The rows of a group lie close to one hidden flat surface of 11 dimensions, which passes through zero. Surfaces can cross.
In the rows, zero is written as 128.
Known rows, each followed by its group:
[139 149  91 160  91  94 141 151  73 161 186 167 157  61 180 143 123  95
 144 178]  L
[138 153 135 162 126 144  50 135 173  98 101 161 106 122 116 146 166 119
 110 148]  V
[159  72 132 135 107 116 133 140 142 131  76 125 125  96 144 119 116 138
  97 172]  V
[135  60 147 102 111 207 156 141  98 123  96 130 163 168  80  65 149 166
  76 123]  L
[127 117 105 138 141 185 134 157 141 171 123 171 143 116 117  86 152  84
 142  89]  B
[189 152 136 156  89  82 110 174 109 120  54 121 128 115  72 113 122 128
 168 166]  B
[151 126 117 133  91 134 113 132 135 124 123 191 127 145 182  97 136 116
 161 133]  L
[109  77 101  97 187 196 145 143 152 188 172 112 136 134 133 146 144 140
  70 154]  B
[ 96  97 135  86 168 117 184 130 120 175 144 107 160 129 188 155  89 143
 135 152]  V
[198 124  72 126 102 131 166 118 171 162 111  63  82 157  85 147 109  97
  98 167]  V
[125 137  68  92  91 180 118 124  93 120 189  98 136 155 163 122 155 143
 191 137]  W
[139 129  95 179 149 115 118 143 142 105 125 151 100  77 184 127 141 134
 165 155]  L
[175 103  82 111 110 134  98  75 181 126 128 197 128 116 186 130 105 124
 121 117]  B
[ 62 145 178  86 145  90 111 140  92 163 129 115 170  90 136 175 116 106
 152 122]  V
[199 106  87 178 119 125 113 138  91 154 131  81 140 150 126  54 109 127
 103 163]  W
[ 80 105 165  99 151 171 171 148 159 123 108 140  94 165 116 137 165 127
 146 117]  W
[142 150  95  82  87 167  69 140 138 136 135  86 129 169 139 153 158 124
 200 167]  K
[157 117 113  92 133 104 128 152  98 177 106 131 175  85  89 105  86 134
 168  90]  L
[106 154 120 114 148 184 136 114 167 132 137 175 141 160 141 147 146 115
 139 112]  V
[ 78 156 162 111 137 134 152 120 141  83  98 167 114 111 117 161 147 133
 182  86]  W
[137 129  81 172 175 175 139 145 210 166 111 153 139 109 143 123 136  89
 113 133]  W
[141  88 117 112 134 135 142 189 131 186 116 135 182 105 139  84 117 146
 144 151]  L
[ 91 128 178 123 106 121 121 141 125  99 120 189 138 126 146 102 148 139
 146  94]  W
[114 134 144 121 122 135  99 163 118 135 142  92 156 114  80 161 148 160
  72 189]  K
[ 90 132 143 155  85 128 161 164 132 120 149  88 138 122 116  88 153 110
 102 116]  L
[183 129 104 105  79 112  69 129 143 117 123 157 146 107 118 146 120 169
 119 171]  B
[124 111 151 115 221 143 144 149 141 182  67 118  96 129  84 167 126 105
 143 132]  V
[172 113 146 124 111  98 103 110 124 148 104 166 128 137 114 117 103 116
  80 123]  L
[ 77 149 183 134 134 112 140 131  93  81 107 148 152  84  89 150 136 148
 126 100]  W
[144 137 115 110 124 116  75 147 202 121 150 148 125 138 154 151 139 172
 122 173]  B
[139 148 124 142 139  83  88 117 141 110 158 102  96 105  93 163 118 139
  90 127]  K
[115 133 117 119  82 150 133  91 101  79 136 153 147 125 156 113 134 139
 161  98]  B
[109 120 105 121 124 145  89 155 123 110 151 140 115  65 121 142 165 143
 151 128]  W
[ 63 154 183 114 141  76  90 146 120 136 164 115 183  99 127 146 114 146
  90 115]  L
[160 112  86 122  99 130 187 112 188 157 136 161 135 139 178 107  99 106
 129 118]  K
[110 157 104 129 128 153 140 146 117 141 143 142 143 112 130 123 144 104
 188 113]  L
[104  99 113 163 183 180 188 174 172 120 143 148 118 114 132 100 158 164
 114 141]  K
[ 83 120 154 111 130 139 126 129 122 132 100 119 155  91 126 169 136 122
 109 144]  V
[127 100 133 175 102 101 109 123 148  86 105 150 140  68 168  98 126 140
  87 133]  V
[132  82  89 139  97 118 201 151 115 140 133  58 133  98 162  81 111 124
 153 133]  V
[162 108 114 132  76  96 124 137 128 103 141 157 121 118 166  79 119 158
 154 125]  K
[ 79 164 105 179 145 172 161 158 203 156 136 176 159  96 153 115 158  61
 136  96]  L
[135 134 133 100  71 117 117 104  48  95 136 130 161 120 132 127 121 146
 151 125]  B
[131 160 157 116  74 128 166 127 106  82  89 152 145 133  76 147 135 141
 144 131]  K
[155  90 127 156 137 146 169 158 100 157  70 118 151 108 117  95 116 116
 114 166]  B
[112 140 147  99 127 109 112 103  84 142 148 142 164 125 149 152 106 124
 121 133]  B
[145 119 155 116  92  92 173 126  62 114 119 118 128 125  84 116 106 145
 118 120]  K
[154 101 122 138 109 125 118 136  63 129 130  90 131  75  30 114 125 138
  54 127]  B
[125 131 124 117 128 142 191 153 115 114  79 138 199 113 156 133 112 175
 196 175]  W
[ 96 129 187 135 178 150 134 139  99 142  62 173 152 135 132 130 136 109
 152 122]  K
[110 143 154 102  83 103 140 128  70 117 146 127 186 135 136 120 109 148
 127 131]  W
[159 127  68 117  94 183 165 113 142 100 125  54  86 167 104 146 153 134
 151 163]  V
[119 167 172 128 180  69  93  95 125 120 121 121 105 118  91 209 101 136
  83 141]  K
[ 87 121 179  92 156 147 178 154 120 142 105 101 101 173  80 149 146 129
 140 131]  W
[113 111 163  94 118 167 130 153  59 127 125 147 151 147  80 111 156 159
 133 130]  V
[125  94 177  94 120  78 104 169 115 133 133  47 110 172 124 119 123 184
 117 174]  L
[ 89 151 142 125 133 147 191 102 143 140 107 134 194 135 164 172 109 115
 103 160]  B
[140 103 116 179 165 168 128 145 130  88  69 126  78 113 114  83 162 131
 165 107]  K
[ 94 135 180 153 152 100 113 148  79  82 102 124 129  79  71 130 143 157
 116 112]  W
[178 160  71  98  56  91 130 135 158 134 186 114  91 153 124 119 116 125
 184 112]  K

New rows. What belongs after each?
[ 99 149 136 121 209 147  98 157 116 149 128 117 121 126  94 162 145 140
 167 127]  L
[155 126 137 142 206 128  97 154 118 130 113 135  70 157  97 112 146 151
 170 126]  V
[ 96 120 144 137 127 129 110 177  87 107 131 128 172  75  99  72 144 162
 154  91]  L
[153 123 109 156 126 141 116 113 137  94 162 129 125 152 124 116 136 169
  63 153]  V
[104  95 119 110 129 182 160 146  63 149 142  78 145 141 118  91 151 123
 144 124]  K
[108  80 163 130 144 148 131 135 135  83 116 148 122 149 178 104 150 185
 115 156]  W
[ 79 149  96 134 147 112 176  75 128  85 157  79 112 111 186 147 111 125
 189  78]  V
[134 138 133 190 147 106 182  98 168  76  63  95  61 140 137 121 122 101
 153  97]  B
[104 127 144 120  68  93  86 142 111 123 146  83 165  85 152 159 132 136
  93 189]  V
[119 141 131 120 181 131 154 110 157 122  95 108  99 130 112 195 120 131
 143 143]  W
[104 127 108 108 140 153 105  76 135 113 153 125 135 143 202 144 126 128
 151 117]  K
[104 143 110  96  62 153 163 151  90 133 155 155 218 102 151 109 133 139
 171 131]  W
[115 123 131 155 163 150 162 162  77 138 162 117 135 136  77  66 139 142
 114  89]  V
[186 117 137  76  85 101  86 155  69 132 100  86  84 163  85 131 139 147
 195 172]  V
[157 129  84 108 106 148 154 116 141 135 159  77 113 175 127 148 123 142
 121 173]  V
[ 74 167 196 162 183  99 118 120  92  78  99 127 149 113  95 157 122 158
 109 114]  W
[120 116 146 110 130 100 143 104 163 155  99 164 158  98 167 163  93 100
 104 127]  V
[169 135 102  88 155 140 154  84 173 187 112 135 118 166 117 188  90  92
 108 138]  L
[118 123 132 124 126 129 127 177  70 153 151 106 146 114 101 113 142 139
 139 156]  L
[189 105  98  85  52 114 151 121  79 116 124  93  92 169 134 100 117 140
 191 145]  L
[181 144  77 150 150 118 154 131 154 158  87 116 145 101 121 149  91 112
 154 161]  W
[148 150 161 142 155  74 102 146 118 135  82 128  93 124  81 134 116 114
 163 112]  W
[105 161 130 156 105 168 116 131 173 132 131 171 166 113 100 133 154  86
  59 115]  V
[137  75 129 141 132 122  94 110 101 118 151 157 118  90 147  88 124 139
  76  98]  B
[129  93 156  85 155 128 157 137 147 157 116  92  73 180 115 156 129 140
 112 161]  W
[121 125 141 216 144 105 115 168 152  95 104  98  71  89  97  85 159 109
 104 116]  L
[178 114  83 166 138 162 163 122 164 147  95 152  88 125 120 119 134  81
 122 133]  L
[140  90 105 118 153  98  94  85 105 163 168  77 111 126 181 121  92 109
 106 115]  K
[104 160 146 148 108 102  93 121 103 136 150 128 152  93  81 119 125  81
  78  70]  K
[117 146 160  68  88 181 105 115 132 133  80 193 159 146 102 180 158 101
 136 137]  V
[147 141 113 165 196 122 133 140 184 157 148 183 115 160 158  85 119 123
 139  94]  V
[ 77 159 163 135 133 142 118 100 143 115 138 147 148 144  99 140 141 104
  77  82]  L
[ 62 134 153 145 174 159 116  96 114  75 140 137 153  98 111 157 146 161
  67 107]  L
[113 152 119 110  95 168 161 102 112 139 193 126 178 164  87 143 127 133
  36 123]  V
[141  84  89 111 133 200 121 123 105 110 134 139 139 108 128 123 152 169
 126 149]  B
[144  95 108 126 156 116 124  85 205 136 148 151  88 134 198 139 103 125
  92 118]  B
[ 66 158 165  90 128 119  95 150 148 125 148 128 172 147 156 120 137 153
 181  94]  L
[166 113  91 134  58 163 202 118 151 122  89 122 135 123  97 100 122 100
 107 118]  K
[ 81 145 131 112  89 134 148 141 169 174  91 128 173  72 135 163 126  43
 138 115]  V
[109 140 157 169 138  95 110  73 135  55 103 175 134 112 205 137 112 146
 138 116]  B
[ 85 176 176 110 169  99  99  93 115 113 135 132 140 130 118 214 117 142
 102 138]  K
[ 87 116 141 127 173 141 127  52  96 140 155 172 158  97 166 159 104  99
  69  75]  B
[122 164 113 138  71 100  91 134 116 107 192 131 149 133 171  94 133 136
 157 114]  V
[138 140  91 160 149 168 170 143 112 126  98  92 151 111  89 118 131 126
 154 137]  W
[116 118 174 130  92 112 106 172  68 122 142 100 130 141  88  82 154 140
 110 133]  L
[104 140 121  98 143 116 169 166 112 145 214 112 122 149 118 134 134 168
 149 136]  K
[160 130 140 123 128 106 116 106  66 132 131 104  91 137  58 160 121 118
  81 141]  L
[ 92 127 133 177 190 143 131 192  98 127 161 130 130 116 131  52 158 150
 165  87]  V
[121 151 135 141 118 153 134 112 164 106  87 151 149 118 105 162 137 113
  96 133]  K
[142  78 122 160 128  98 159 103 121 126 141 112 130  82 127 103  92 136
  21 123]  K
[116 113  76 175 105 201 191 131 146  84 130 140 121 107 168  94 169 121
 154 128]  L
[ 73 130 168 110 149 118 133 118  54 106 129  81 129  95  79 166 134 138
 132 111]  V
[147 150  71 158 141 132  73 117 108  89 143  98  86  68  91 146 146 130
 162 112]  W
[125  84 153 151 179 129 151 144  88 121 108  81 115 106  86 130 129 164
  67 160]  K
[147 143 112 109 147 149 152  55  67 126  83 118 146 114 107 201  96 112
 134 146]  B
[136  95  98 111  82 178 209 110 127 120 114 134 149 134 141  99 124 123
 134 109]  V
[191  78 111 116 126 123 110 151 110 148  97 141 102 144 172  87 122 145
 192 160]  B
[ 93 119 134 103 121 118 112 109 117 100 162 115 109  68  95 183 137 142
  78 121]  W
[150 107 133 139  87 120 119 116 138  94  90 189 131 108 165  87 122 127
 149 102]  V
[119 109 128 123  59 134 165  94 119  88 133 138 174 105 137 100 110 139
  71  99]  L
[128 117 159 145 170  95 100 176 197 168 101 119 122 142 133 119 119 125
 103 148]  L
[131 167 144 100 139  73  98 120 101 127 156 119  95 146 108 162 115 133
 170 112]  K
[133 131 156 118  87 100  37 161 103 160 121 183 181 124 183  81 135 107
 163 130]  K
[153 148 107 176 162 146 102 110 106 111 128  75  94 181 119  96 138 125
 140 121]  W
[112 117 120 158  73 146  51 146 106 106 149 124 170  84 133  70 159 129
  84 117]  K
[ 96 119 126 154 107 150 161 109 143 104 118 178 170  88 157  95 129 108
 105  80]  V
[124 164 186 115 129  45  87 108  96 116 132 161 133 122 127 168 100 144
 123 123]  K
[131  98 139 101 152 149 165  99 129 140 125 174 156 153 148 135 104 163
  88 136]  V
[115 125 144 168 110 162 104 103 141  60 118 187 110 144 166  97 170 134
 112 113]  L
[103 109 130 102 140 155 140 130 139 116  80 119 116 113 165 160 148 130
 203 145]  V
[102 123 154  84 161 117 127 177  60 165 142  93 131 145 123 126 139 141
 209 134]  V
[156  93 151 125 117 131 149 140 125 127 101 126 132 214 190  68 121 161
 153 165]  W
[ 90 151 120 108  73 184 157  96 125  94 107 144 156 111 109 143 152  94
 139  88]  V
[ 75 137 123  87 179 145 130 107 141  98 126 105 178  93 117 153 107 182
 162  76]  L
